The rows of a group lie close to one hidden flat surface of 13 dimensions, which passes through zero. Surfaces can cross.
In the rows, 128 means zero.
Known rows, each followed by its group:
[156 137  76 110  92 150 208  77 171 124 143 121 139 143 126 132  94  78] | (7)
[114 161 109 108 109 114 160 111  57 145 190 154 121 137 119 113 154 153] | (4)
[178 155 134 118 151 154 147  76 119 195  83 120 131  53 142 105 110 183] | (7)
[143  92 118 154 117 110 165  45 141 139  98  76 153 138 158 156 101 137] | (4)
[115  83 159 144 139 152 128  93  87  85 161 158 125 123 175 163 159 102] | (6)
[173 146  56 106  76 125 170 112 128 159 143 133 141 140 128 153 130  66] | (2)
[138 118 110  97  47 158  87 102 145 129 115 143 130 118 141 203 154  85] | (4)
[126  92 193 113 103 133 120 119 154 120 108 178  80  97 155 143  90  98] | (2)
[ 98 167 130  72 141 119 178 146 119 125 104 131 105 172 162 162 142  82] | (7)
[161 152 110 165 170 159 156  94 102 171 173 165 106 167 161 116  90 115] | (6)
[204 123 134 105 182 155 140 156 182 108 147 110 161 125 120 145 125  85] | (0)
[150 187 120 102  91 134 118 124 130 126 150  97 134 119 132 144 123 128] | (1)
[136 143 137 128 135 127  96 150  81 116 139 125 128  92 109 123 183 164] | (0)
[ 57 100 157  75 107 114 176 128  93 118 131 187 146  77 141  91 162 147] | (3)
[ 90 110 168  86  92  94  89 162 134  87  89 123  69 105  91 150  88 143] | (6)
[103 126  60 183  90 150 147 105 110 115 125 149 111 146 136 112  80 121] | (3)
[172 147 131  94  79 111 180 108 130 107 101 100 168 102 150 169 171 140] | (7)
[201 170 112 160 102 108 175 131 144 173 120 120 151 113 158  99 141 105] | (4)
[ 95  79 106  97 211 138 138 121  91  97 126  97 142 133  95 147 153 140] | (1)
[154 154 145 157  99 125 110  85 139 154 115 106  80 151 134 157 133 117] | (7)
[122  61 114 132 118 136  74 108 104 176 100 177 131  98 121 143  97 166] | (5)
[109 104 160 142 133 158 104 159 172 105  60 158  82  89 110 107 144 108] | (6)
[185 145  93 137 132 163 111 130 132 126  69  87 126 101 163 185 163  54] | (6)
[128 165  68 165 124 132 110 190 117 143  99 128 131 118 109  85 151 123] | (2)
[119 107 157 162 142 143  45  99 156 147 109 100  99 142 109 150 112 145] | (0)
[ 84 153 114 137  82 102 118 151 138 114  50  82 141 113 132 122 158 149] | (3)
[172 166 144 140 106  76 171 131 137 137 132 104  97 159 113 126 158 114] | (5)
[160 188  86 115  97 104 114 175  83 198 123 145 108 111 140 118 136  95] | (0)
[116 117 191 103 147 141  70 117 137 147 156 140 118 118 149 149 137 110] | (2)
[151 102 113 112  77 176 139  95 168 111 180 166 178 110 154 148 114  83] | (0)
[186 144 187 155 150  91 121 156 141 173 105 125 104 123 131 118 194 119] | (3)
[129 122 101  86  99 100 123 165  98 142 138 144 175 134 145 165 168 101] | (0)
[143 143 114 147  92  83  86 110 117 140 122  63 137 160  98 161 123 188] | (2)
[ 98 118 136 138 143  98  59 149 130 140  88  77  92 132 101 130  94 137] | (2)
[108 134 154 145 136 126 131 139 121 119  42 133 140 139 158 151 176 190] | (1)
[122  91 116 186 103  89 116 145 133 108 122 133 116 165  56 104 138 187] | (7)
[132 150  85 111  28 119 166  98 152 126 171 144 125 149 114 126  55 120] | (7)
[120 136 118  96 104 103 134 102 112  86 140  67 111 129 110 163 104 127] | (3)
[106 166 137 113  69 136 153 132 140 103 100 146 100 116 147 123 107 130] | (3)
[134 148 128 134  98 133 131 127 127 153  97 173 125 139 120 126 135 198] | (2)
[159 158 112 168 118 131 107 168 100 155 134 176 100 117 131  94 115 132] | (6)
[ 70  96 118  80 153 195 100 111 100  97 103 176  90 134 121 186 132 125] | (4)
[163 150 166  83 156 101 164 103 111 132 138  92  64  88  80 113 116 145] | (2)
[166 167 150 131  83 102 109 105 172 182  78  84 138 139 119 149 170 165] | (3)
[138 163  91 168 112 123 142 156 120 183  95 178  93 144 103  84 136 148] | (1)
[161 164 133 116  78 125 133 109 117  96 174 129 134 153 111 162 113 194] | (5)
[102 145 140 114 115 120 111  49 122 125 162  48 144 140 146 157  79 162] | (0)
[121  87 160 131 146 135  85 143 118 101  99 126 140  73 150 133 101 152] | (5)
[137 111 134 142 148 135 107 183 199  91 100 102 103 104  90  94  93  79] | (0)
[101 140 126 143 127 141 138 128  81 106 146 154 125 118 152 110 137 146] | (1)
[122 153 112 132 140 176 192 134 165 115 140 190 110 159 128  90 106 110] | (5)
[ 97 103 151 160 144 146 107 101 173 127 122 128 132 171 143 129  73 148] | (3)
[188 168 139 187 135 106 106 161 115 193 140 153 151 153 149 101 157 163] | (1)
[130 155 174 156 141 143 140 101 134 149 118 156  83 145 146 116 147 141] | (2)
[146 182 189 123  86  76 148 149 127 112 104 124  53 151 122 148 180 123] | (6)
[122 155 167 133 173 147 115 120  87 163 118 149  99  87 163  98 111 159] | (1)
[170 138 122 162 108 140 177  62 134 107 177 107 110 124 108 115 164 104] | (6)
[124 102 178 144 101  55 150 149 115 142 109 149 137 153 195 145 143  99] | (3)
[135  90 132  95 170 143 127  85 140 128  83  90 113 108 108 164  80 148] | (5)
[105 147  99  49  74 124 105 121 101 166 123 134 156 106 136 169 136 130] | (0)
[129  72 106 107 104  99 110 117 118  75 128  70 117 113 102 179 104  91] | (3)
[136 141 170 169  94 143 106 149 148  87 113 170  74 128 132 128 134 130] | (4)
[160  79 118 157 156 103 115 158 108 110 134 103 145 131 148 156 155  63] | (3)
[164  88 144 148 142 177 135  82 174  79  81 113 154 117 129 171 137 166] | (2)
[127 156 153  88 149 141 152 127  97 108 100 128 121 109 160 157 158 140] | (4)
[157 162 167 112 115 141 148 134 168 164 166 184 119 132 125  96 146 117] | (5)
[125 157 150 134 105  96 123  93 103 170 135 107 152 144 180 141 113 170] | (4)
[151 132 111 108 101 128 152  62 110 141 122 114  58 131  98 166 104 121] | (6)
[ 92  82  79 160 126 101 128 184 144  89  68 109 117 127 103  98  50 118] | (2)
[120  89  74 115 177 120 190 134 106  99 136 130 150 142  85 107  70 173] | (4)
[167 135 120 161 164 182 120 103 108 145 121 141 115  96 155 128 159 102] | (7)
[133 150 128 145 108 164 140 124 121  96  64 131 157 103 160 150 218 155] | (2)
[113 180 123  97 132  99 166 160 127 170 126 126 199 152 160 105 161 158] | (6)
[161 156 119 157  96 139 102 122 125  95 207 121 118 136  98 116  88 154] | (3)
[153 116 141 125 118 124 123 156 109  81 141 139 157  74 136 112  67 183] | (5)
[140 132 128 108  82  91 160 152  87 138 190 191 155 138 136 123 159 134] | (5)
[138 101 185  60 121  62 170 151 140 139 153 149 105 107  89 107 125 118] | (3)
[123 128 175  90  84  99 163 119 143 126 113 132 131  56 117  95 178 135] | (4)
[141 152 136 105 177 160 156 119 149 114 151 113 127  98 111  84  70 155] | (0)
[145 115 109 151 137 104 163 159  97 138  65 166  97  96 110  87  65 193] | (0)
[ 84 147 166  85 153  86 143 134 182 160  91  82  95 149 103 101  88 127] | (7)
[ 88 137 115  92 147 143 106 137 145 169 121 151  88 145 103 112  66 120] | (7)
[164 123 101  82 136 161 126 125 187 166 129 143 137 147  89 155 140  88] | (0)
[112 202 131 106 118 114 214 154 131  99 159 152  96 179 111  94 140 132] | (5)
[139 134 136 101  86 136 124 142 228 136  86 135 105 151  74 135 109 129] | (1)
[136 149 151  95 161 146 112 138 145 146 155 128 135 128 135 130 119 116] | (7)
[136 142 139  84  83 121 135 189 196 120 111 158 152 128 127 125 117 103] | (6)
[122 167 147 122 112 122 145 108 127 130 116 121  65 112 105 106 112 144] | (1)
[118 142  92  74  87 141 156 103 157 155 116 147 119 131 108 129  48 144] | (7)
[104  81 104 151 155 124 104 138 117  86 149 105 142 143 112 135 122 108] | (4)
[145 104 110 195 147 121 109 136 153 110 138  96  97 163  66 114 173  93] | (0)
[114 107 110 121 117 134 116 129 196 152 152 125 103 132  49  84 127  76] | (4)
[118 107 165 126 146 161 141  84  96 141  86 165 136  80 206 142 131 141] | (1)
[127 121 112 138 204 122 109 155 103 130 146 100 133 169 122 137 122 115] | (6)
[133 127  73 101  70 162 150 105  98 137 127 183 139 101 132 151 140 125] | (1)
[146 103 130  65 117 131 195 124 160 122 169 184 154 155 122 143 101 118] | (5)
[ 94 139 132 147 103 109  94 115 172 109 129  55 162 150  91 115 126 190] | (2)
[165 145 141  77 131 126  99 114 152 135 178  66 111  95 101 142  98  75] | (1)
[125 145 122 137 132 160  95  58 122 166 181 115 133 173 131 163 176 120] | (5)
[111 162  96 117 138 118 156 110  97 125 122  80  81 115 113 115 118  98] | (1)
[ 63 138 105 124 109 130  96 132 110 151 134 154 120 181 109 138 165 142] | (5)
[ 77 133 116 162 105 118  82 110  92 116 143 114  92 141 141 119  31 161] | (7)
[128 128 116  53 121 138 167 105 140 130 145 131 107  98  54 116 127 142] | (6)
[139 157 141 151  83 143  73 150 131  93 127 132 109 153 164 184 142  95] | (4)
[163 122 101  88 162 147  81 131 110 175 103 116 119  98  76 155 125 160] | (2)
[145 155 146 129 125  82 136 157 141 169 148 123 151 145 106  89 149 161] | (3)
[154 146 142 136 165 153 132  82 169 140 117 103  98 176 124 154 100 131] | (4)
[132 125 153  86 151 111  90 168 119 115 125  83 131  77 134 145 146  82] | (1)
[ 85  93 149  58 193 113 199 127  92 107 145 159 125 148 130 136 116 132] | (5)
[125 121  73 143 174 162 110  97  92 180 108 122 111 134 143 141 120  91] | (0)
[181 189 147 136 114 153 139 112 144 153 140 146  93 124 121 115 120 148] | (7)
[167 178 167 158 111 118 153  73 172 163 170 111  89 141  62  69 140 192] | (6)

New rows. What belongs after each?
[104 127 131 119  60 144 107  93 134 150 201 198  79 142  69 106 134 136] | (4)
[116 115 165 166 180  91 149 125 107 101 190  97 128 149 126  90 145 125] | (3)
[135  74 154  94 183 140 142 135 123 135 121 178  87 131 152 157  90  67] | (3)
[143 125 129 188  93 140 106 132 128 117 145 160 126 113 133 101 138 139] | (3)
[ 81  90 119 121 136 173 129 115 138  89 132 167  96 110 107 106  63 127] | (3)
[136 193 110 112 109 127 138 191 129  98 152 133 145 159 113 131 183 119] | (5)
[129 167 133 153 126 154 101 155 162  70 144  95 136 146 146 132  97 119] | (3)
[ 32  99 149 103 115 107  91 142 115 135 114 147 154 152 190 150 106 117] | (0)
[ 79 151 125 121 134 142 141 138 144 118  94 105 173 112 138 100 181 148] | (3)
[171  87 136 142 192 135 153 142 138 123 138 156 161 155 133 131 111 146] | (0)
[129 115 103  78 180 146 194 122 168 138  84 116 138 146 109 143 147  91] | (7)
[ 93 204 165  91 106  88 144 177 143 127 147 127 108 154 128  94 104 144] | (4)
[ 70 149  88 120  93 140 124  88  85 119 133  93 139  97 145 122 124 137] | (5)
[156 119 116 189  98  84  59 172  89 136 132 126 134 136  99 132 182 158] | (6)
[116  97 134  94 163 157 154 126 151  53  96 119 104 131  94 161 115 133] | (4)
[171 104 103 140  91 134 155  94  95 113  75 147  80  75  82 141 167 162] | (4)
[109 102 116 127 103 129 156  94 132  87 131 107 116 107 114 124 112 107] | (6)
[138 161 109  69 173 148 152 153 154 130 123  95 134  87  77  95 140 119] | (6)
[145 120 124 174 118 134 139 133  76 119 154 188 100 149 179 143 138  86] | (6)
[160 131  94 154 186 143 123 187 133 152  97 149 124 125 106  87  96 140] | (4)
[124 141 137 108  85  96 113 149 156 123 116 113 123 163  95 152 131 146] | (5)
[123  92  71  94 138 139 157 144 133 135 132 166 162 140  79 120 117 151] | (7)
[ 98  85 109 142 125 106 138 140  92 134 138 172 163 133 124 101 105 186] | (7)
[164 134  40 121  93 164 181  98  89 103 130 135 148 116 132 163 142 108] | (7)
[163 173  92  97 124 132 138 118 143 172  58 104 102 146 110 165  84 157] | (4)
[152 190 152  91 130 171 132 131 119 148 151 171 137 101 138 119 170 157] | (3)
[148 131 103 155 142 104 103 128 143 171 108  86  96 133  62  99 111 146] | (4)
[ 98  78 138  77 140 122 101 111 161 141 106 116 167 131 124 159  70 161] | (7)
[ 87 127 104 151  57 114 106 146 106  82 156 155 105 152 127 132  86 129] | (7)
[120 143 150 150  93 145 115 129 120 101 105 144 111  79 163 115 112 138] | (7)
[116 180 139 132 106 114 114 119  96 175 152 130 125 140 174 125 157 112] | (4)
[125 105 159 111 151 160 106 119 153 131 113 163  80 123 100 136 110 135] | (6)
[175 177 128 126 148 145 144 120 146 160 144 135  59 135  90 101  83 127] | (6)
[106 140 163 155 150 143  98  96 115  83 115  96 103 161 101 157 157 217] | (1)
[146 110 123 187 148 144 125 128 132  68 153  79 159 110 149 121 178  74] | (6)
[138  82 160 115 116 116 116 143 163 130 155 142 202  85 138 104 124 137] | (4)
[108 139 148  99 137 111 164 154 146 111  53 124 109 172 165 174 124 106] | (2)
[ 95 105 140 110 206 153 117  99 154 122  85  78  95 140 103 147 123 119] | (4)
[124 111 132 127  80 144  73 106 161 150 145 146 162 120 100 125 111 181] | (2)
[119 133 162 178 129 105 141 130  87 147  65 168  92 116 141  98 146 211] | (7)
[151 130  88  67 157 123 148 128  70 183 171 158 193 132 133 148 133 167] | (7)
[111 130  95  73 120 130 155 160  99 152 106 176 122  89  71 102 186 146] | (6)
[126  96 123  81 153 144 190 160 182 148 131 190 177 101 103  65 130 118] | (7)
[122 144 106 126  90 154 100 123 166 130  82 116 163 151 167 175 103 128] | (3)
[119  68 120  67  85 140 114 127 145 146 143 183 206  90 156 152 115 114] | (7)
[124 125 183 104 117 112 119 189 177 105 110 159 111 138  96 127 181 120] | (6)
[131 156 158 104 190 197 136 117 120 147 136 188 102 123 154 125 131 129] | (3)
[160 182 113 122 187 129 158 149 148 183  84 109 121 148 131 105  85 146] | (4)
[148 132 159 140 108  81 123 150 152  80 185  85 147 167 114 143 150 117] | (6)
[137 134 121 166 117 129 129 158 113 149 145 166 116  72 121  57 174  88] | (7)
[131 150 121 114 147 135 111 153 136 147  63 115 120 143 159 164 123 110] | (3)
[110  99 180  85 121 115 145 127 129 116 169 153 154  73  96  89 181 158] | (3)
[ 86 118 142 125 144 124 104  89 118 152 152 110 136 146 113 125 124 174] | (2)
[157 205 154 132  97 106  85 158 115 140 193 110  97 119 104  95 121 144] | (7)
[ 93 127 101  67 124 100 130 167 128 142 151 138 173 160 141 134  29 142] | (6)
[170 165 137 143  77  74 175 139 149 144 115 124 107 158 127 122 119 128] | (0)
[115  84 144 155 140 134  93 139 131 147  87 169 106 147 120 145 168 129] | (7)
[113  99 161  86 133 120  86 147 154 128  77  92 131  60  94 130 172 119] | (4)
[167 117 120 145 124 146 129 124 134 155 120 151 177 104 153 135 212 107] | (3)
[127 103  95 133 134 162 119  86 127 148  89 128  92 104 110 136  96 123] | (6)
[126 188 105 130  87 116 156 130 118 155  71 125 111 151 146 145 179 123] | (2)
[178 141 120 148 110 152  99 107 156 170 108 118 167 117 131 145 176 142] | (6)
[128 111 161 111 124 126 155  90 140 100 147 140  68 162 120 163  95 101] | (6)
[ 92 124  80 105 153 117 225 134 132 105 122 133 148 167 106  95  93 152] | (2)
[ 89 120 125 135 112 134 174 105 116 126  86 164  99 164 190 159 135  73] | (7)
[136 140 108 149 102 137 101 125 128 146  82 129 125 149 177 170 101 115] | (4)
[189 142 114 100 185 163 125 119 133 161 129 120 151 103  89 128 139 177] | (7)
[123 140  91 145 112 113 139 188 154 124 161 139 161 116  92  44  90 134] | (6)
[ 98 126 101 170 123 119 124 177  77 103 140 166 190 151 159 112 156 179] | (2)
[104 166 158 158 187 156 169 109 183 144  70  99 114 147 171  88 117 112] | (6)
[122 109 134 161 106 126 144  82 101 134  97 143 121 123 172 143 124 153] | (4)
[147 134 161 136 113 119 171 149 155  90 131 141 156 107 138  99 154 143] | (7)
[134 145 142 118 154 135 204 133 144  96 160 139 148 124 157  86  80 128] | (0)
[116 129  76 145 107  91 107 108  63 135 122  75 119 127 134 147  71 146] | (6)
[170 139 153 157  97 134 151  90 163 129 132 143 108 149 145 139 123 117] | (2)
[113  99  87 187 148 127  91 134  57 109 130 117 144 147 167 160 136 120] | (4)
[108 137 115  93 143 130 110 175 148  94 174 125 125 181  95 145 128  89] | (7)
[121 107  99  96  65 124 156  89 123 169 149 193 134 159 119 154 134 127] | (5)
[181 154 170 121 138  97 171 109  96 106 173 114 122 143 141 151 146 154] | (2)
[184 145 152 124 171 145 145 129 132 155  70 135 118 114 182 155 102 123] | (0)
[131  99 129 145 127 123  67  97 103 143  67  93  81  96  96 162 145 156] | (3)
[ 91 132 114 165 102 152 105 151 115  32 152 121 108 136 154 137 104  81] | (7)
[155  88 124 105  57 119 148  84 167 132 153 125 154  78  91 124 170  97] | (4)
[140 132 195 108 191 152  80 131 174 159  86 110  99  91  99 114 154 150] | (4)
[109  86 118 120 122 109 130 152 142  75 115  88 121  88 130 123  93  59] | (2)
[128 128 154 129 138  79 110 178 103 114 126 132  99 193 140 179 152 109] | (6)
[124 102 158  80 226 130 136 100 146 145 198  90 158 149 109 121  88 135] | (5)
[210 138  92 109 162 132 130 148 127 155 155 125 117 155 119 167 104  72] | (3)
[ 73 103 129  91 112 116 140  93 120 122  75 118 133 134 149 167  72 173] | (4)
[202 182 109 171 134 134 144 155 147 105 123 103  96 167 119 140 122 109] | (4)
[137 139 196 158 139  83 110 162 117 109 167 134  96 129 124  91  95 168] | (2)
[179 108 135 145 164 183 123 115 170 109 151 155 127 151 115 142 112 121] | (4)
[176 118 120 180  82 139 126 177 138  73 125 176 151 126 156 139 131 121] | (5)
[148 133 128 168 176 139  43 189  95 153  95 133 118 109 124 126 154 154] | (3)
[157 109 129 176 147 175 102 135 162 112 128 165 109 125  80 104 129 161] | (7)
